The rows of a group lie close to one hidden flat surface of 10 dimensions, which passes through zero. Surfaces can cross.
In the rows, zero is written as 128.
Known rows, each followed by its group:
[187 148 121 137 135 170 143 143 149 136 224 175 127 155  83] | V
[165 141 140 137 165 106  81 131 135 143 148 124 135 145 121] | V
[150 129 147 109  53 120 208 104 103 119 126 149 165 115 136] | S
[110 145 124 127 144 130 130 111 152 145 176 122 125 123  85] | M
[109 124  99  83 131 158 110 155  83  99 143 110 118 173 145] | Z
[115 136  87 115 138 152 123 140 124 137 113 111  68 159 118] | P
[160 150 152 160 190 141 159 159 120 159 116 159 116 152 105] | P
[135 115 152 114 139 145 104 145 158  96 166 119 149 113 135] | P
[111 107 140 198 147  71 189  35  90  98  87 173  96 136 139] | V
[135 164  82  96 108 125 147 104  98  78  82 107  88 171 141] | P
[128 139  95 112 162 157 152 152 160  85  57 132  92 165 156] | P
[104 164  72  74  85 121 115 196 134 134 162 155 101 163 138] | N
[111 116 124 120 128 133 122 133 119 122  96 115 125 142 149] | N
[160 177  81  97  69 100 104 113 156  85 102  98 133  68 146] | M
[114 115 113 121  82  85 179  72 137 120 120 154 137 116 142] | S
[136 141  99 138 177 164 197  94 105 129  61 132 104 146 103] | N
[189 147 123 157 123  91 114 108 163 120  93 149 141 136 157] | Z
[123 107 142 188 114 150 114  86 153 125 120 128 127 154 134] | P
[174  91  79  87 125 153 120 123  89 124 132  80  85 106 132] | V
[ 97 145 146 130  69 120 137 107 182 132 137 130 132 162 132] | V
[128 138 103 129  98 139 118 144 111 121 166 132 111  92 115] | N
[ 69  83 166 181 107 178 158 104 133 131 169 142  89 163 105] | S
[107 131 124 151 123 112 159 106 122 109  94 152 125 112 143] | P
[127 135 176 122 131 137 166 150 137 103 104 128  95 162 136] | N
[105 152 125 163 146 108 175 120 120  84 103 190 115  94 131] | S
[153  96 165 149 168 105 132  79 110  62 113 116 123 126 154] | V
[ 96 126 113 174 180 144 133 124 113  97  51 161 155 141 167] | P
[163 128 161 116 155 106 114 133 134 126 133 119 129 146 136] | M
[137 139 115 172  70 186 147  97 155 101 119 145 168 107 126] | N
[158 121 136 143  50  64 159  55 171  80  89 132 145  74 173] | S
[129  85 187 144 150 145 114 144 155 134 171 120 113 144 127] | S
[127 112 130 152 170 134 152 129 166 135 132 154  72 146 121] | Z
[129 123 128 114 148 124 100 132 113 144 170 108 126 128 107] | V
[159 129  97 109  89 111 140  80  96  87 124 117 129 139 149] | V
[ 95 118 112  84 198 147 114 136 137 140  93  71 115 132 109] | Z
[173 100 154 106 153  88 159 146 101 177 125 167 141 185 160] | M
[115 121  75 138 147 158 104 142 125  86  80 134 134  97 159] | P
[148 132 129 167 109 141  80 133 170 145 166 150 192  96 127] | N
[121 102 127 118 156 119 116  96 118 101 124 106 131 129 139] | V
[ 93 119  85 116 145 189 124 144 109 134 136 115  86 175 107] | S
[137 100 173 154 155  93 145  90 173 137 120 135 149  87 130] | Z
[105  60 153 104  60 165 107 148 119 125 140 102 148 138 182] | Z
[130  78  67  70 120 156 183 133 118  83 123 167 141 131 183] | S
[138 175 113 123 113 125  98 101 158 101 116  82 149  81 109] | M
[139 122 106  99 150 107 183 123 132 120 159 179 127 124 126] | M
[113  94 111 110 121  95 151  98 143 129 132 151 144 128 152] | S
[112 113 121 111 127 121 121 109 117 133 126 117 137 136 137] | N
[ 80 113 170 138 110 101  90  97 105  80 162  98 129 133 135] | P
[156 142 108 119 142 144 114 162 134 144 124 134 150  92 126] | M
[ 84 151  86  84 136 147 127 137  71 134 123 101 147 118 101] | Z
[141 129 120 142 116 120 128 135 123 151  81 127  84 127 134] | V
[144 100 133 137 104 126 149 131 121 141  97 118 105  73 138] | V
[149 110 159 123  94  86 126 131 123 112 125 124 102 151 169] | M
[123 194 129 180  81 124 128 135 153 154 124 130  71 124  83] | Z
[128 130 140 152 142 127 149 113 133 130  88 138 127 134 133] | N
[106 103 162 174  44 180 171  98 108 127 126 121 120 141 127] | S
[ 92 115 159 158 141 124 117 113 113 145 116 129 148 146 129] | Z
[162 153 123  98 140 133 146 128 127  96  90 107 121 164 139] | N
[151 133  87  75 126 152 134 144 145 148 142 114 132 158 121] | P
[104 120 118 149 153 147 166 102 123 160 149 161 152 100  92] | M
[115 144 112 137  90 144 149 111 154  88 128 139 154  86 130] | M
[106 102 151 112 154 157 109 137 159 132 168  95 114 148 105] | Z
[147 128 117 113 117 122 117 142 123 163 119 134 139 141 139] | M
[123 141 138 144  94 106 144  93 165 106 148 136 131  94 118] | M
[128 130 184 144 107 138 141 149 155  99 145 128 110 140 138] | N
[128 137 160 143 110 100 150 112 146 118 124 140 121 150 135] | N
[146 113 128 133 152  87 174 109 173 162 151 166 123  77 117] | S
[116 167 149 140 106 120 133 153 112 133 131 139 104 145 109] | V
[ 84 105 156 126 134 123 132 123 174 141 126 126 118 165 130] | P
[ 91 164 137 149 121  59 145  89 109 209 116 138 136 124  78] | S
[ 99 157 104 146  56 157 121 144 127 159 136 126  98 136 103] | Z
[109 126 121 146  61 147 163 140  72 174 169 178 207  46 113] | Z

New rows, each followed by its group:
[ 81 117 126 115 133 147 128 149 145 131  94 110 122 127 139] | V
[191 175 148 125 150 113 150 141  94 121 100 132 108 158 118] | P
[129 116 185 123  91 112 136 107 107  59 114  93 120 113 153] | V
[122 115 114 135 132 155 136 100 127 126 109 117 154 136 130] | N
[117 166 141 120  78  50  81 189 112 118 168 141  53 113 138] | N
[163 103 175 150 184 100 129 146 112 101 101 152 133 126 170] | Z
[132 120 135 132 168 161 113 155 143 140  85 126 151 149 142] | N
[134 112 154 137 119 113 129 111 149 127  99  97  79 150 134] | S
[ 95 125 121 114 147 145 119 140 103 133 111 105 119 145 121] | Z
[116 147 162 144 153 167 161 178  79 152 114 136 103 149 101] | S
[131 125 103 147 113 139 110 128 131 155 115 124 140 100 126] | S
[126 123 122 172  69 110 109  70 103  97 133 123 136  93 141] | P
[ 97  77 154 126 127 124 113 133 124 181 146  91 114  47 107] | V
[150 133  98 130 103 144 161 129 143 134 103 167 144 120 143] | V
[139 106 139 108 151 139 124 151 123 117 147 124 131 123 137] | Z
[142 132  90 135 162 164  52 144 179  47 177 115 135 103 133] | S
[125 102 161  89 138 104  89 137 136 128 170  95 138 141 142] | N
[ 70 149 112 114  59 145 169 136 137 120  88 127 123 138 140] | V
[137 139 119 120 137 160 161 151 148 135 132 157 136 138 116] | N
[140 145  99 120 127 135 137  99 185 126 181 132  86 161  91] | Z
[163 127 130 147 162 173 124 160 166 126 140 124  85  94 102] | S
[ 97 155 144 130 108 108 109 143 132 150 121 124 135 134 120] | V
[173 124 122  81 159 131 116 182 121 123 111 130 130 176 161] | M
[116 136 135 176 131 110  90  88 148 126 105 120 135 147 136] | N
[114 100  80  98 134 153 136 102 112 112 129 103  98 151 132] | V
[126 163 109 157 114 155  98 170 144 188 109 121 101 127  97] | Z
[128 108 150 151 155 154 149 137 145 139 153 158 140 102 114] | V
[164  85 143 125 109 153 129 130 162 139 127 100 103  96 138] | V
[134 121 145 151 126 140 146 126 143 119 111 130  91 140 133] | V
[115 109 104  93 131 118 141 147 137 166 127 155 204  85 151] | P
[122 104 133 131  86 172 107 156 123  97 160 119 130 118 149] | M
[143 124 142 163 137 135  87 140 148 135 107 123 169 112 148] | N
[139 150 128 150 143 113 131 130 107 109 140 157 108 157 126] | Z
[173 144 180 140 152 102  82 141 152 117 151 123 161 143 131] | V
[145 135 145 133 140 122 110 150 125 122 131 120 115 121 130] | N
[ 88 175  70 116 148 130 130 125  98 119 127 147 133 134 101] | S
[ 95 110 109 125 116 152 176  97 112 109 137 137 103 132 122] | V
[129 120 200 163 111 148 157 116 128  86 110 114  98 123 133] | N
[ 81 136  85 113 158 156 180 127 159 109  92 150  79 177 128] | P
[110  83 105  91 122 156 105 121 159 132 129  73 103 140 133] | V
[141 176 177 151 122  87 166 107 138  96 118 138 105 101 103] | S
[148 123 147 138 122 153 102 145 179 144 192 151 190 121 122] | N
[114 119 190 135  95  78 107  94 125 116  90  93 146 168 164] | P
[144 125  79 129 122 198  77 204  93 151  80 119 151 100 154] | M
[153 121 157 150 120 110 155 141 150 154 142 176 149 100 134] | M
[139 106 157  86 143 130 153 155 126 134 136 131 137 121 139] | N
[143 181 156 153 115  99 145 144 103 109 120 179 169 117 132] | V
[ 74 148 167 105  60 111 116 125 134 136 192 100 128 136  92] | V
[127  81 125 132 109  99 117 106  44 105 110 100  76  93 157] | M
[138 122 173 153 169 157 119 177 131  81 119 135 119 113 145] | M
[ 91  85 113 125 140 153 108 143 106 166  71 113 139 152 162] | Z
[127 113 101 131  70 105  91 110 108 129 168 123 151  58 137] | N
[127 166  94 109 135 139 104 147 168 163 159 114 120 122  83] | M
[170 127 123  99 148 117 123 157 119 127 117 133 136 135 150] | M
[108  70  85  92 178 165 138  82 118  61 104  96 129 139 159] | V
[133 134 119 116  87 133 133 144 122 103 115 121  96 135 150] | Z
[187 145 134 117 136 150  90 184 159 174 200 132 153 113  96] | V
[ 73  96  96 117 131 162 160 122 133 143 120 138 121 108 124] | V
[115 133 158 123 168 114 124  97 123 127 124  99 126 172 110] | M
[ 92 154 112 138 155 149 131 182 141 170 103 152 125 142 119] | V
[109 108 152 134 148 140 171 133 147 121 169 179 122 167 123] | M
[ 98  53 124 110 120 150 133 128 160 152  73 106 118 132 180] | Z
[106 131 136 146 116 141 145 118 147 160 115 147 157 165 128] | M
[119 132 173 141 178 111  90 156  83 142 160 110 108 108  94] | V
[136 136 132 127  72 112 147 134  85 112 120 141 163  83 151] | Z
[120 134 139 161 109 101 124  99  75 150 146 138 140 112 104] | P
[171 120 176 152 173 157 137 160 158 147 193 163 164 100 100] | P
[129 153 111 133 125  86 106 139 151 151 131 160 145 137 132] | N
[ 67 116 161 148  82 133 159 132 116 160  92 113 117  63 116] | Z
[152 119 130 150 139 128 133 116 146 150 158 152 138 119 117] | V
[126 111 124 123 132 110 165 109 147  90 135 154  77 146 144] | Z
[101  91 119  80 153 142 173 131 111 102 135 126 110  97 135] | Z
[155 119 173  87 167  70 137 131 159 173 154 112 114 145 115] | S
[173  97 147 112 151 118 121  97 112  54 113 114 182  95 174] | V
[142 102 156 101 155  97 174 114 124  68 115 134 113  94 156] | Z
[120 151  98 150  81 131 138 126 123 125 125 153 123 101 126] | N
[133 187 138 139  95 121 108 104 126  36 107  92 123 134 126] | S
[128 101 130 133 107 124 130 112  93 113 118 119 145 112 150] | M
[147 121 165  79 140  62 175 173  89 135 126 140  82 101 142] | N
[ 98 126 123 152 129 159 110 119 115 131 131 102 124  98 101] | M
[143 131 190 175 132  86 125  97 170 114 106 122 105 137 137] | Z
[142 160 112 148 118 113 112 152 143 138 123 160 138 120 132] | N
[149 126 133 107 139 103 157 122 131 122 171 154 126 121 121] | M
